The rows come from 4 hidden closed curves, with some noise, and rows from the same curve form a group. Each curve winds through 4 dimensions. The rows are also pushed far along 3 directions, which tell nothing about the answers.
Known rows, each followed by its group:
[-30  27 -26  -5  -3  38   0  20  15   3  22 -16  19   0   2]
(1)
[ -9  -8 -20 -38 -11  -9   1  13  32   4  42   1  -7 -23 -19]
(2)
[-41  31 -30 -16  21  30  -5  16  12   9  23 -11  15 -16   3]
(3)
[ 25 -15  10  -1 -17 -45  20  -4  10   2  -9  -2  -3  13 -13]
(0)
[ 18   3 -14 -14 -27 -38  23 -18  20  14  46 -57  27 -21 -14]
(3)
[ 39 -27   4   8 -29 -17  -6   0 -27  -3  -6   4  25  32   4]
(1)
[-35  16   8   5  43  10   1   0  -1  -1 -50  38 -33   6   5]
(0)
[  7  -8   2  17 -25  47 -33  30 -19 -20  -1  18  11  26   7]
(0)
[-23   9  16   0  32   3   9 -10   5  13 -48  21 -19   5   8]
(3)
[-61  23  17   7  56  71 -21 -25 -23   6 -77  43 -34  -7  40]
(0)
[ -7  -2  30  20   7   5  -5 -13 -17  -3 -69  17  -5  10   5]
(1)
[  1   0  29  18  32  17 -11  -3  -1   3 -38  12 -13   9   8]
(3)
[ 45 -28  24  14 -33 -24   0  -7  -9 -12  -7   8  -6  24  -4]
(2)
[  3 -15   1 -33  -6  -7   5 -21  27  13  17   2 -19 -17   2]
(0)
[ 27 -17  41  20   2 -40  18 -28  -9  -2 -57  16 -23  17   3]
(0)
[ 50 -20  20  16 -49 -39   8  -7   5  -5   7 -31  17  14 -14]
(3)
[-28  25 -40   3  -3  34 -33  78   1  -9  26  -1  42   6 -25]
(1)
[ -8  -1  30  10  22   2  -6 -43 -17   1 -47   3 -26 -26  11]
(0)
[-16  25 -29  45   4  72 -35  92 -37 -27  -8  40  45  74   7]
(1)
[ 21 -13 -11 -21 -16 -32  12 -21   8   2  50 -23  -1 -24  -7]
(2)
[  9 -17  20 -16  12 -25   1 -34   5   4   0  -1 -27 -37   0]
(2)
[  9  -2   2  -4 -11 -28  21   5  11   2  -4   1  -2  19 -12]
(0)
[ 34 -16  21  54 -38  68 -53  61 -49 -29 -42  36  48  87  14]
(2)
[  0  10   2  45 -16  38 -22  55 -21 -27 -17  20  20  40   0]
(2)
[ -1  -7   9  28  12  27 -34  34 -41 -18 -41  42   5  29   1]
(1)
[-11   3  12  33 -12  30  -6  17 -30 -22 -64  42  -1  52  15]
(3)
[-23  17 -32 -25 -16 -11  15   0  18   6  31 -28  16 -30 -14]
(3)
[-43  29  -6 -13  45  13   8 -26   4  17 -14  -9 -15 -40   8]
(3)
[ 28 -17   9 -28 -35 -44  10  -4  36  22  18 -36  26 -13 -31]
(2)
[ 49 -34   5   2 -52  -1   1   5  -2  -9  21  10  15  47   5]
(0)
[-10  -6 -27 -54  -2 -28   9  -5  41   9  61 -11 -21 -47 -20]
(2)
[  5 -12  -2 -32   5 -25  16 -26  22  15  11   2 -17 -10   3]
(3)
[  2  -4  36   1  43 -30  30 -45  10  13 -43  19 -52  -7  16]
(1)
[  8  -3  31   4   9 -38  30 -47  -3  16 -60  -5  -9   9   8]
(1)
[  2   2   7   9 -19  15 -11  21  10 -10   6   3   3   5  -8]
(1)
[ 53 -40  42   3 -43 -44  14 -20   0   8 -38   3   7  40  -3]
(2)

New rows, each followed by its group:
[ 27  -1 -14  29 -69  26 -21  70  -9 -21  23 -12  67  52 -19]
(1)
[-25  17 -18   0  29   2  -4   3  -8  -1   8  -2  -5 -23  -4]
(0)
[  9  -8   4  46 -11  44  -8  27 -53 -31 -44  54   1  81  35]
(2)
[ 29 -10   1  14 -35 -25   7  15  -4  -1  -6 -12  37  34 -11]
(1)
[-41  26 -36   5   8  76 -35  58 -14  -7  16  19  33  20  11]
(2)
[ -9 -11  14 -36   3  -5  14 -40  32  24 -16   6 -26 -22   6]
(0)
[-44  21  -8 -10  28  29 -11 -14  -7  12 -27   6  -4 -27  10]
(1)
[  9  -9 -23 -20 -20  12 -10   0   5   1  58 -23  16 -20  -1]
(0)
[-12  12  -7 -18  16  -9  -1 -18  10  17  13 -30  12 -36  -3]
(2)
[-14  -4  -8 -56  31 -23  -3 -44  29  31  33 -30 -18 -80 -12]
(2)
[ 31 -11  28  37 -26 -18   5   2 -16 -17 -37   5   2  36   0]
(2)
[-30  25  11  44  22  68 -30  35 -36 -12 -72  37  18  51  22]
(2)
[-81  55 -14  22  62  81 -43  44 -16 -11 -29  21  -1 -22   6]
(2)
[  9  13 -13  15 -31  25 -20  68  16  -8  39 -16  44  29 -20]
(3)
[-33  16  16  16  33  -3  16 -20  -5  -8 -56  24 -39  -5   8]
(2)
[-37   3  -7 -48  53 -25 -12 -23  19  18  11   1 -35 -83 -22]
(1)
[-49  26 -23 -33  21  -8  15 -27  17  13  14 -18 -19 -64  -6]
(3)
[-64  37 -16 -18  52  20 -12  18  15  12 -18   4  -5 -41 -12]
(1)
[ 38 -23 -10 -15 -67   2   0  23  21   2  44 -14  34  34  -5]
(0)
[-38  20  -7  -8  35   8   7  12   8   5 -17  24 -18  -3   3]
(0)
[ 22  -7 -21   5 -29   1  -8  18 -12 -15  47  -8  17  11  -3]
(2)
[-36  18 -28 -29  29 -12  19 -14  20   7  32  -5 -28 -48  -4]
(2)
[-10  14 -12  26 -17  17  -8  46  -5 -21   8   5  14  21 -11]
(2)
[  9   5  37  48   5   8  -6  -8 -37 -12 -74  13   6  37  15]
(2)
[ 44 -12  32  40 -27  -9  -1  -1 -15  -9 -28 -11  18  34   3]
(3)
[-23  13 -14   4  25  71 -44  43 -10 -13  33  16   5  -5   6]
(3)
[-16  -8  20 -40  31 -15  -8 -39  24  28 -13  -9 -22 -62  -9]
(2)
[-60  43 -23  -5  26  65 -14  22   8   2   5   3   1 -15  11]
(1)
[ 56 -36  53  40 -44 -25  13 -27 -22 -11 -57  10  -3  51  12]
(1)
[-68  36 -13 -32  58  10   7  -9  34  26 -13   1 -25 -50  -5]
(3)
[ -7  -3  16 -12   5  -3  -9  -5  16  14 -27  -1   1  -9 -11]
(2)
[ 11 -15   2  -8 -26  19  -2   5   7   2   4  13   2  24  11]
(0)
[-21  16  -1   9   0  32   6  -4  -1   3 -19  -4   5  11  15]
(1)
[-32  10 -19 -39  45 -32  10 -13  29  13  36  -8 -36 -73 -21]
(0)
[  9  -6  10   3  10  -3  19 -25   7   4   2   3 -17   7  17]
(1)
[  9 -12  26   7 -10  -3   2 -37 -13   2 -52   4  -4   5  11]
(1)
[ 30 -22   7 -19 -33 -31  15 -31  21   7  37 -28  -3 -17  -7]
(1)
[-34  22  -7  -9  31 -11  24 -13  10   8 -17   6 -28 -21   1]
(2)
[ -2   3   6   3  -2   6 -18  16   7  -5  -3  -7   4 -12 -16]
(2)
[ 32 -13   4  20 -34  -4   4  24   9 -12  18  -2  11  33  -8]
(1)
[ 31  -8 -21  26 -84  44 -31  67 -20 -27  35 -12  70  57  -9]
(1)
[  2   8  -6  17 -17  -7  20  16  -3 -14  -5   4   7  27  -5]
(2)
[-12   3 -31 -54   4  -8 -15   1  37  16  84 -37   3 -76 -30]
(2)
[ -34   10  -25  -71   38  -51   -2  -17   48   29   53  -29  -19 -111
  -41]
(1)
[ -6  -9   4  -9   7  21 -18  -1  -9   5 -20  25  -4  11  12]
(2)
[ -1  -5  33 -14  37 -36  43 -78  17  25 -33  -1 -54 -28  24]
(1)
[  6 -11  14 -21  15 -19   9 -48   1  18 -20  -6  -3 -13  12]
(2)
[ -4  -3  12  27  11  38 -16 -13 -46 -19 -42  34 -17  20  29]
(3)
[ 16 -21  35  -3   5   5 -17 -18  -9   8 -43  15  -5   2   2]
(2)
[ 45  -7 -32  14 -68  10 -17  48  -9 -13  73 -43  78  38 -13]
(2)
[ 15 -19   0 -40   0 -56  30 -33  32  20  26  -7 -22 -21  -7]
(0)
[ 10  -8  14  21 -13  41 -43  34 -21  -8 -20  19  25  31  -4]
(2)
[ 17 -17  -2 -19 -36   6   1  -1  20   8  20  -2   9  16   0]
(0)
[ 14  -8  22 -13   1 -79  50 -49  25  12 -16 -20 -32 -26 -14]
(2)
[-10   9 -30 -12 -16  -8  -3  48  27  -2  48 -12  19  -7 -23]
(0)
[ -7  12  -6 -23   1 -18   3  14  43  15  31 -30   7 -33 -27]
(3)
[ 21  -8 -24  -6 -46 -10   6   0  -7 -10  42 -23  25   3  -5]
(3)
[ 37 -22   8  -2 -20 -27  22 -25   6   3  24 -11  -2  18  11]
(1)
[ 42 -23  -1  -2 -55 -42  16  16  18 -10  32  -7   9  22 -22]
(2)
[ 53 -37  49  19 -25 -13 -11 -19 -21   3 -53   8  12  36   9]
(2)
[  6  -2 -16  21   1  24 -17  26 -30 -21  19  16   9  18   6]
(0)
[ 17 -13  -4 -38 -32 -52  22 -45  25  23  25 -46  14 -39 -13]
(1)
